The rows are grouped in 4 ways, from coarse to fine. Each group lies inside one group of the grouping before and may be the whole of it. The rows also spread widely along 17 directions, which tell nothing about the answers.
(in the rows, 128 means zero)
Some rows, each with its group in each grouping after it:
[122 135 126 126 137 117 132 122 144 107 131 102 147 125  82 159 145 103
  93 143 131 182 120  92 114 100 202 135 111 103 173 116  84 104  98  98
 126 116 176 139 166 187 165 140 102]
Fatut j_896 basi rato
[118 126 108 109 122 157 159 105 140 112 111 161 117 160 102 115 106  93
  95 109 146 135  99 119 146 104 133 113 133 127 129 118 106 109 120 172
 144 114 149 120 152 144 149 109  93]
gane j_148 gagu pume
[121  98 164 105  91  97 156 116 111  81 110 128  99 132 149 123 127  53
 120  61 121 140 110 113  92 120 126  95  98 129 154 127 124 183 129 123
 149 141 142 120 139 151 140 133 125]
Fatut j_159 Bama mabi
[124 104 110 130 117 101 132 124 117 125 119 135 105 159 130 108  87 107
 124  66 130 112 136 107 124 128 157 119 115 145 138 127 113 137 115 120
 123  83 137 145 141 145 142 111 109]
gane j_690 nalar Linu
[112 123 133  81  99 109 134 124 130 130 101 180  96 153 104 157 173  78
 143  99 132 122  91 152 107 134 121 129 124  94 190  90 105 135 169 158
 182 173 134 128 128  83 142 150 130]
Fatut j_159 rusuk Zur
[112 137 125 103 121 110  85 145 132 113  92 131 124 155 175 103 177  86
 157 141 107 137 144 114 183 141 122  82 144 133 155 173 116 144 113 179
 138 117  46 139 163 144 151 168 153]
Fatut j_750 vafip geti
[142 124  98 143 156 113 123 119 100 138 146 119 108 148 118 111 120 108
 156 144 134 114 135 135 184 153 139  97 133 105 114 108 112 163  61 173
 156 117  69 118 167 122 112 180 137]
Fatut j_750 Ren Kes
[127 105 142 106 113 122 103 124 148 104 134 117 164 158 145 142 147 129
 125  88 129 125 173 141 127  78  89 118 134 124 112 123 124 123 122 125
 126 140 101 122 140 127 144 145 129]
gane j_148 tepo gefa
[133 114 109 104  91 136 116 135 150 119 108 143 125 170 157 116 119 100
 132  96 119 116 124 119 136 118 148 137 119 137 145 127 121 117 118 146
 161 119 115 142 136 135 115 119 130]
Fatut j_896 fof filan
[ 97 131 145  78  91 156 119 116 145 156 126 129 108 125  93 120 133 167
  78 107 165 156 139  86 180 135 149 111 133 133 146 166  78  91 107 168
 123  91 113 130 147 160 181 101 168]
Fatut j_896 Dud befaz
[156 139 168 168 149 151 165 107  98 120 138 121  95 160 118 117 100  95
 165  85 104  34 119 140  92 165 124 138 131 159 158  99  85 163 100  78
 165  85 158 143 148 123 118 119  73]
gane j_690 zasa vep
[ 76 115  96  94 116 112 108 143 117 117  90 144 119 168 134 118  85 108
 145  77 121  98 159 113 162 138 140  94 145 121 129 163  99 165 126 156
 126  92 105 110 124 129 160 116 105]
Fatut j_750 siba vaguf
[129 108 146  94  99  91 166 147 128 154  96 141  52 127 111 120 180  46
 144  97 111 163  74 103 138 153 130  88  97 142 201 115 103 116 134 166
 200 177 149 144 130 138 132 124 176]
Fatut j_544 Tef Der
[114 109 138 105 124 142 144 122 132  95 117 125 128 129 134 137 116 108
 123  96 136 111 142 148 144 119 111  97 143 102 113 137 103 163 105 136
 154 132 120 103 139 124 160 147 119]
gane j_690 zasa Diral
[113 119 141  82  82 153 147 117 143 121 111 124 152 138  87 161 149 124
  92 131 150 165 127  94 137 131 182 116 136 131 123 133  94 102 131 151
 135 114 128 108 140 153 158 164 128]
Fatut j_159 Bama Pup
[149  79 127 145 174  67 111  93 113 165 181  86  99 108  67 127 112 152
 140 120 172 126 162 150 181 135 145 112 129  82 122 114 131 153  56 150
 136 128  81 119 157  97 158 195 186]
Fatut j_896 Dud tova
[123 127 130  93 102 123 129  96 117 128 128 150 116 106  95 157 135 164
 111 106 150 127 116 151 138 140 154 133 152  84 133 135 104 143 143 155
 163 140 129 104 132  97 156 154 141]
gane j_690 kubu pota
[167  84 146 156 147 119 177  78 102 145 134 106 105 125  36 114  59 110
 131 116 156  88 100 137 140 125 159 135 139 145 125 139 129 118 104 164
 162 116 158 101 125 125 137 150 124]
Fatut j_544 gativ Tira
[139 102 126 168 170 143 131  84 121  83 153 128 180 217  88 122  88  66
 122 119 161  93 151 126 114  63  99 124 129 142  82  89 131 121  91 126
  83  84 113 126 180 144 131 170  54]
Fatut j_750 vafip doteg
[ 97 118 136 162 127 154 140 165  75 128 123 122 177 166 130  94 106  90
 143 148 120  92 153 133  98 113 102 116 119 151 111 114  72 122 116 144
 120 106  66 131 159 137 111 183 119]
gane j_148 tepo vurip
[175 137 148 106  85 110 136  97 131 147 160 124  67 155  91 135 144 119
 143  81 117 122 106 105 153 139 142 135 114 141 161  90 121 125  90 150
 184 117 156 137 140 140  98  87 136]
gane j_148 gagu Sev
[109  97 115 108 124  99  93 140 157 121 100 126 131 147 153 121 130  89
 126 113 143 139 144 133 122 110 168 139 117 112 179 139 117 114 125 121
 126 114 102 166 148 129 167 153 156]
Fatut j_896 basi Lanu
[132 142 143 139  91 164 132 148 111 143 123 125 172 149  58 144 127  93
 137 203 137 105 115 121 102 114 196 187 133 140 169 116  65  64 122 152
 153  89 119 151 158 149 113 178 126]
gane j_690 zasa Diral
[132 112 155 131 160 112 156 103 123 123 124 115 107 112 128 126 151 138
 117  85 124 134 131 140 132 138 112  85 137 128 132 129 112 145 122 112
 148 143 131 114 141 123 176 153 128]
gane j_148 gagu pume
[104 138 134 103 135 128 101 145 148 110 110 129 161 188 147 166 201  97
 154 106 105 123 168 119 133 121  93  84 141 124 134 106  93 137 132 115
 129 143  99 125 147 132 150 164  92]
Fatut j_544 gativ Tira
[127  90 114 119 111 105 152 118 121 162 100 123  88 153  32 136  64  65
 163 131 143  93 107 119 131 162 238 164 133 130 186 120 106 110 121 152
 176  87 158 135 123 108 135 146 133]
Fatut j_750 vafip geti
[116 116 120 153 175  65 125 104  70 136 149 123 113 131  26 124 106  96
 139 138 142 131 130 103 176 102 132  81 135 108 134 146 103 148  96 189
 106 117 131  98 155 151 161 170 105]
Fatut j_544 Tef Der
[173 157 221 110 114 103 107  64 110 105 159  97 114 113  75 172 167 151
 155 103 110  89 129 129 146 125 112 130 168 118 164 166 119 167 116 139
 167 137 149  89 127 136 143 136 116]
Fatut j_544 gativ Tira
[172 121  93 134 106  57  95  86  92 144 167 154  99 175  88 122 109 139
 146  78 135 102 120 124 133 114 156 160 109 121 145  88 147 146 117 159
 135 102 128 139 141 112  89 127 114]
Fatut j_159 rusuk Zur
[175 121 163 155 130 102 114 104 119 159 161  84 125 169  68 110 119 144
 151 102 110 102 167  75 162 106 136 128 135 206 133 147 128  81  89 132
 107  67 130 137 137 180 125 118 120]
gane j_148 tepo vurip
[141 122 130 145 134 127 132 123 119 146 131  96 169 167  90 141 148 145
 140 134 112 125 165  99 142 142 170 111 146 175 104 117 102  96 118 117
 111  82 101 123 149 147 134 189 102]
gane j_148 tepo gefa
[116 100 136 127 114 113 152 117  91  97 120 143 125 136 118 103  80  88
 113  81 133 119 116 119 116  85  96  98 114 128 117 147 117 158 125 166
 133 139 137  98 131 152 135 124 108]
Fatut j_159 Bama Pup
[124 107 110 125 112 130 131 151 127 115 119 105 130 165 153 117 106  87
 152 107 117 105 163 114 152 143 158 106 124 139 113 120 104 156  76 126
 142  81  91 137 153 146 119 152 122]
gane j_690 zasa Diral
[111 147 169 110  86 104 129 115  80  97 156  96 124 116 115 143 132 139
 105  77 112 151 139  81 111 134 151  99 104 111 135 130  78 188  99 106
 124 102 146 107 150 178 129 117 112]
Fatut j_896 basi rato
[144  86 121 140 141 128 123 112 143 122 139  98 160 184 138 114  99 142
 129  71 131 101 189 118 146 101 114 107 136 172  74 123 138 116  97 107
  99  87 102 127 140 138 139 142 105]
gane j_148 tepo gefa
[124 125 121 132 131 159 141 113 123 110 121 142 131 158 117 104  76 106
 118 113 140  90 125 124 156 107 119 114 144 136 111 150 103 126  95 163
 133  90 122 119 150 151 144 121  93]
gane j_690 nalar Linu
[131 123 126  83 122 139 121  80 141 142 140 133 107 117 104 154 152 186
  94 105 173 148 132 143 175 156 147 111 153  87 118 125 111 134 112 155
 154 131 102 106 147  99 171 154 158]
Fatut j_750 Ren Kes
[161 132 134 138 163  83 115 107 147 131 109 136 102 170 146 112 191 113
 151  81  87 131 133 106 159 126 106  84 141 184 160 139 145 108 139 123
 126 119 125 149 144 151 160 133 101]
gane j_148 gagu pume
[103 114  99 119 139  72  83 135 125 152  94 167 124 163 122 116 133 133
 135  84 122 118 136 128 124 102 124 127 130 135 178 148 116  93 180 139
 112 131 125 151 122 115 168 128 123]
Fatut j_896 basi rato
[124 130 142  95 104 143 145  87 124 101 130 119 100 152 120 149 114 117
 118  73 142 108 131 110 141 174 170 106 138 113 124 116  97 189  98 120
 147  82 140 108 149 129 147 120  92]
Fatut j_544 gativ Tira
[124  97 150 107 122 167 154  75 153 107 128 124 144 157  61 122  87  99
  67 113 188 143 118  95 151  77 144 118 136 145 110 148 119  79 104 160
  96  82 146 117 160 170 181 128 109]
Fatut j_896 basi rato
[163 156 141 114 124 126  97  94 148 151 137 154  88 144 120 126 164 136
 129 117 137 107  90 144 131 140 144 171 129 117 208 113 108  99 122 135
 172 128 133 171 154 111 135 113 146]
Fatut j_896 basi Lanu
[143 113  94 139 153 119 133 114 137 128  97 148 133 213 124 114 145  62
 152 121 123 113 122 108 153 136 142  93 137 174 125 108 133 107 130 157
 118  96  99 142 159 134 133 175  83]
Fatut j_544 gativ Tira
[ 91 137 150  81  94 112 107 152 129 138 108 119 117 143 106 158 164 120
 158  96  99 126 171  85 169 146 138  87 149 136 154 156  80 137 123 138
 139 107 116 117 122 154 162 131 130]
gane j_690 kubu pota

New rows. What belongs after each?
[120 108 155 107 125 138 141 128 139 118 108 112 125 121 131 130 125 111
 132 107 131 115 131 148 128 131 124 119 140 118 145 151 102 134 115 129
 172 145 117 116 130 123 160 143 150]
Fatut j_750 siba vaguf
[ 95 107 119 108 114 122 136 117 120 150 136 146  92 143  87 131 116 107
  94  97 185 141 127 119 120 148 171 126 108 104 159  89  78 124 114 131
 123  89 121 155 168 115 170 135 147]
gane j_690 nalar Linu
[173 105 116 135 135  97 138  86 116 151 139 106 105 136 104 114 127 151
 143 113 131 122 134 127 183 166 179 108 149 148 104 129 148 136  97 159
 149  93  90 117 144 113 132 184 144]
gane j_148 gagu pume
[174 128 135 167 140 117 133 123 104 120 165 115 143 171 135 111 131 116
 150 100 102  98 136 118 123  93  74 114 106 152 105  95 124 136  79 130
 148 145 120 123 147 161  78 138 100]
Fatut j_159 Bama Pup
[127 108 125 100 101 105  96  93 124  83 160 117 158 146  93 154  93 115
 115 107 164 129 155 138 141  67 138 142 133  70 109 129 129 161  87 164
 127 119 114  99 152 135 135 143 123]
Fatut j_750 siba vaguf
[101 117 115 165 169  76 112 173  96 169  92 130 146 154  55 136 111 104
 189 141  90  74 156 129 113 112 152 136 145 151 189 145  77  86 163 120
 131 118 145 140 110 128 160 167  95]
gane j_690 zasa Diral
[ 96  65 143  70  54 140 128 154 142 106 109 115 133 164 159 136  96  56
 143  76 158  96 161 145 112 120 136 134 111 104 121 111 111 160 107 140
 164 123  85 129 128  97 120 149 174]
Fatut j_544 Tef Der
[107 117 109 149 138 131 126 150  99 129 136  92 163 181 124 123 114 113
 139 117 127 115 182  93 136 143 155  94 117 145  91 104  81 148  79 115
 102  74  86 127 160 158 122 169  99]
Fatut j_544 gativ Tira
[128 123 143  98 105 130 130 103 132 118 149 132  97 174 110 138 131  92
 139  77 140 105 136 116 149 134 114 106 122 111 132  89 108 163  85 144
 151 114 117 122 154 126 119 120 118]
Fatut j_896 Dud befaz
[122 119 151 107 131 153 132 110 149 119 119 116 121 158 106 141 136  88
 128 121 150 112 136 120 148 139 148 117 143 128 149 128  98 127 101 134
 143 103 117 131 155 133 166 146 120]
Fatut j_544 gativ Tira
[ 92  81 142 116 131 130 122 142 126 137 129 100 118 155 143 117 100 108
 130  74 158 107 192 125 128 138 122 103 115 128 124 117  93 149  86  98
 118  93  82 141 147 122 163 142 157]
Fatut j_750 Ren Kes
[111 149 164 122 139 174 139 110 131  96 144 110 149 138 119 138 135 137
  90 109 142 131 144 113 120 111 111 112 130 118 125 131  71 134  87 102
 126 109 137 119 166 167 167 116  99]
Fatut j_750 siba vaguf
[ 80 137 121 136 109 127 123 158  91  87 105 127 166 101 144 106  90 142
  67 112 120 163 141  97  94  75 152 124 108 124 148 187  61 127 135 116
  96  97 156 131 149 206 173 100 103]
gane j_690 zasa Diral
[145  76 168  92 106 112 128 111 161 134 171  72  93 139 107 142 110 144
 123  28 154 119 196 107 170 107  99 101 116 134 107 121 125 142  52 103
 140 108 139 123 126 150 156  86 167]
gane j_690 zasa Diral
[149 127 151 151 184  88 141 102 130 135 128  96 114  98  63 137 139 137
 131 127 105 140 127 120 154 103 147 110 150 131 171 162 111 108 111 122
 148 140 177 113 132 165 186 138 110]
gane j_148 gagu pume
[145 107 132 117 115 117 156  99 135 139 109 154 112 155 111 138 150 124
 114  77 137 127 103 130 104 144 146 121 131 155 140 102 124  99 167 121
 145 123 143 139 136 109 148 152 119]
gane j_690 nalar Linu
[107 120 141 126 142  99 123 117 108 153 139 118 127 144  39 160 141 113
 140 134 140 126 152 119 131 133 165 122 139 117 162 103  83 118 127 132
 122 108 126 125 150 116 165 173 117]
gane j_148 tepo gefa
[167 116 131 130 103  96 133 105 106 140 134 128 121 129  75 134 115 126
 136 120 125 116  97 128 121 112 167 159 123 127 154 130 121 110 128 161
 173 141 156 123 125 129 105 142 136]
Fatut j_544 Tef Der
[145  98 121 104 111 170 152 119 176 126 111 114 110 199 162 100 126  73
 125  87 141 121 133  92 174 154 143  91 119 179 103 108 131 108  73 133
 139  76  91 150 159 151 128 131 132]
Fatut j_896 basi rato
[159 100 165 125 106 100 112  99 129 135 122  85 168 152  94 135 138 165
 131 100 121 129 166  95 138 113 163 126 150 190 110 174 143  85 144 125
 106  88 111 118 122 155 148 170 137]
Fatut j_750 vafip geti
[145 115 151 162 171 103 126 104 113 121 153 129 126 161 108 119 121 112
 141  81 123  89 135 141 108  85  64 117 119 132 141 107 117 135 111 112
 129 148 140 129 145 131 136 133  96]
Fatut j_896 Dud tova
[143  83 158 103 100 145 118 108 147 144 127 126 124 160 129 133 125 115
 134  93 175  78 140 167 104 138 142 172 131 128 147 105 120 110 130 118
 157 115  92 158 139  69 138 162 177]
Fatut j_544 Tef Der
[113 101 168  87  87 129 175 126 125 120  90 109  93 136 106 129 121  79
 140  82 111 123 123  85 152 164 163  80 134 164 141 158 107 155 117 143
 159 100 135 101 116 155 154 135 127]
Fatut j_159 rusuk Zur
[ 63 101 130  93 115 136 147 129 103 133 110 158 121 139  72 132  94 103
 114  98 163 114 135 142 135 115 113 101 140  95 128 126  78 138 147 179
 135 130 117  97 129  99 176 142 126]
gane j_148 gagu pume
[138 117 164  96 103  86  92  85 115 117 171 116 109 133 106 150 163 136
 125  86 149 143 150 119 157 119 120 106 129  94 131 119 129 170 100 152
 130 127  93 111 158 120 144 158 156]
Fatut j_896 fof filan
[183 107  91 157 146  80 113 125 146 135 145 111 110 127 161  97 127 141
 120  93 115 152 132 120 140  95 146 139  98 139 145 124 144 105  79 108
 149 130 139 170 150 172 121 110 151]
gane j_690 kubu pota
[ 92 127 115  82 116 103 134 150 137 100  93 138 109 140 173 124 161 113
 126  54  85 161 144 103 171 117  83  41 130 122 121 150 109 166 129 153
 151 160 129  95 121 158 159 104 109]
gane j_148 gagu pume
[139 125 182 103 110 155 115  66 123 125 170 144 148 194  43 178 125 122
 160  99 166  37 150 160 131 107  79 149 168 106 108  83 114 138 120 156
 139 119 105  93 139  72 120 169  95]
Fatut j_896 Dud befaz
[139  98  99 150 140  69 104 123  99 135 154 107 113 136 117  91  79 129
 139 105 133 125 159 122 170  98 144 114 114 118 119 140 133 149  73 164
 124  98  97 130 149 147 130 138 147]
gane j_148 gagu Sev
[138  86 119 136 110 114 131 121 112  89 128 130 138 128 191  98 102 110
 104  83 141 131 119 159  82 100 130 138  95 105 119 113 132 159 119 119
 149 144 103 136 152 117 114 154 147]
Fatut j_896 fof filan
[104 122 108 109  90  88  93 135 106 125 119 138 107 176 117 128 117  73
 153 104 121 120 142  92 135 144 196 128 115 122 169 116 103 158 117 145
 124  73 103 147 155 135 124 144 120]
Fatut j_896 fof filan
[129 110 132 119 143  95 110 103 139  99 124 120 132 167 117 162 140  82
 158  99 125 104 160 143 119 130 160 127 145 113 151 102 125 161 124  99
 128 104 119 132 154 102 158 172  91]
gane j_148 tepo gefa
[132 141 145 104  97 123 131 124 125 132 122 146 108 151 125 143 189 109
 127 106 126 139 116 116 118 155 142 117 121 137 164  97  92 121 140 127
 150 118 117 151 159 126 137 148 134]
gane j_690 zasa Diral
[102  80  93 140 160  38  93 130  80 145 113 157  85 123 137  76 107  98
 138  95 156 127 132 159 143 117 106  94 111  95 162 149 128 164 140 186
 122 148  71 142 149  92 168 163 174]
Fatut j_544 gativ Tira
[134  80 122 146 140  18 123 103  74 156 119 131 104 144  28 128 105  89
 172 109 127 114 128 115 138 121 179 116 132 141 164 140 145 136 156 172
 116 110 126 113 119 114 149 195 124]
Fatut j_159 rusuk Zur
[141 122 123 135 129 147 122 125 150 115 137 110 136 197 140 129 119  84
 154 113 124  90 158 123 134 128 153 138 126 141 130  86 108 131  75 106
 139  75 105 154 163 136 118 140  98]
gane j_148 gagu Sev
[191 106 146 165 118 113 128  90 107 112 148  90 147 175 123 117  97 114
 155  98 120  76 143 118 113 127 167 152 128 175 107 120 145 141  96 111
 130  71 116 134 145 144  90 161 100]
Fatut j_544 gativ Tira
[163 100 114 134 107 136 131  91 132 114 107 129 106 182 121  93  47  72
 146 101 140  63 113 113 148 135 201 162 138 168 140 156 143 129  99 153
 141  44 131 148 141 136 116 118 101]
Fatut j_544 Tef Der
[139 137 106  99  64 123 114 138 137 127 101 125 127 145 103 139  90 108
 153 135 103 104 119 102 156 135 229 165 146 133 165 165 107 116 113 166
 177  78 140 131 120 158 110 120 119]
gane j_690 nalar Linu
[136  95 112 104 110 127 137 126 142 131 112 135  91 164 140 123 106  77
 162  98 139  81 125 154 142 161 159 137 125 112 150  97 125 160  96 141
 184 116  98 138 135  88 121 152 141]
Fatut j_159 rusuk Zur
[114  90 150  99  85  83 106 130 116 143 140 101 119 138  99 145 114 130
 146  71 136 114 178 125 121 124 151 134 122 123 147 122 109 143 124 122
 136 111 114 128 124 110 142 137 162]
gane j_148 tepo gefa
[128  99 114  85 121 101  75 100 166 147 133 159  96 180 130 129 166 104
 130  96 182 125 149 143 165 122 129 134 128 108 166 102 143 114 116 158
 123 110  66 168 164  86 169 154 170]
Fatut j_159 rusuk Zur
[154  71 121  61  59  50  93  98 155 158 146 108  69 130  39 171 112  97
 156 104 173 137 147 122 187 131 233 165 133  89 177 122 151 127  96 183
 172  96 125 137 127 100 142 149 204]
gane j_690 zasa Diral
[121 111 107 133 133  93 114 126 108 138 120 129 128 159  89 121  94 117
 149 112 123 101 145 115 147 118 164 128 134 134 145 143 113 134 116 149
 125  95 122 123 128 137 142 147 105]
Fatut j_159 rusuk Zur
[151 116  98 110  88  99 142  92 114 124 135 119  89 144  79 137  81 104
 128 108 139 129 109  95 151 162 252 149 117 114 147 111 125 163  83 149
 157  64 152 125 145 144 113 133 112]
Fatut j_159 rusuk Zur
[106 124  85 150 147 131 132 150  94 130 131 130 139 145 132  98  77 135
 128 115 119 102 147 139 139 118 120 113 120 113 111 119  82 146  93 145
 142 120 111 120 146 132 120 126 105]
gane j_148 tepo gefa
[128 135 107 132 150 121 105 101 126 106 123 141 145 165 139 119 124 140
 127 105 124 107 150 132 156 114 130 110 155 127 112 142 123 141 119 143
 110  92 103 122 153 131 157 147  84]
gane j_148 gagu pume
[144 110 125  94 101 127 123 126 162 115 118 123 108 159 144 136 158  64
 135 115 138 138 119 122 149 131 154 125 116 116 156 106 122 129  92 144
 171 130 112 150 157 132 125 143 150]
Fatut j_544 Tef Der
[132 171 146 171 156 160 130 131  90 128 134 126 160 153 121 126 148 151
 141 145 103  77 139 128 110 148 127 128 145 151 136 120  60 124 117  98
 128  87 113 139 163 144 131 164  77]
gane j_690 zasa Diral
[166 120 138 158 196  83 145  82 107 126 149 151  83 138 113 110 179  98
 130  95 134 133  88 157 138 110  39  72 119 115 145  92 134 147 116 156
 155 197 129 121 163 114 147 153 119]
Fatut j_544 gativ Tira
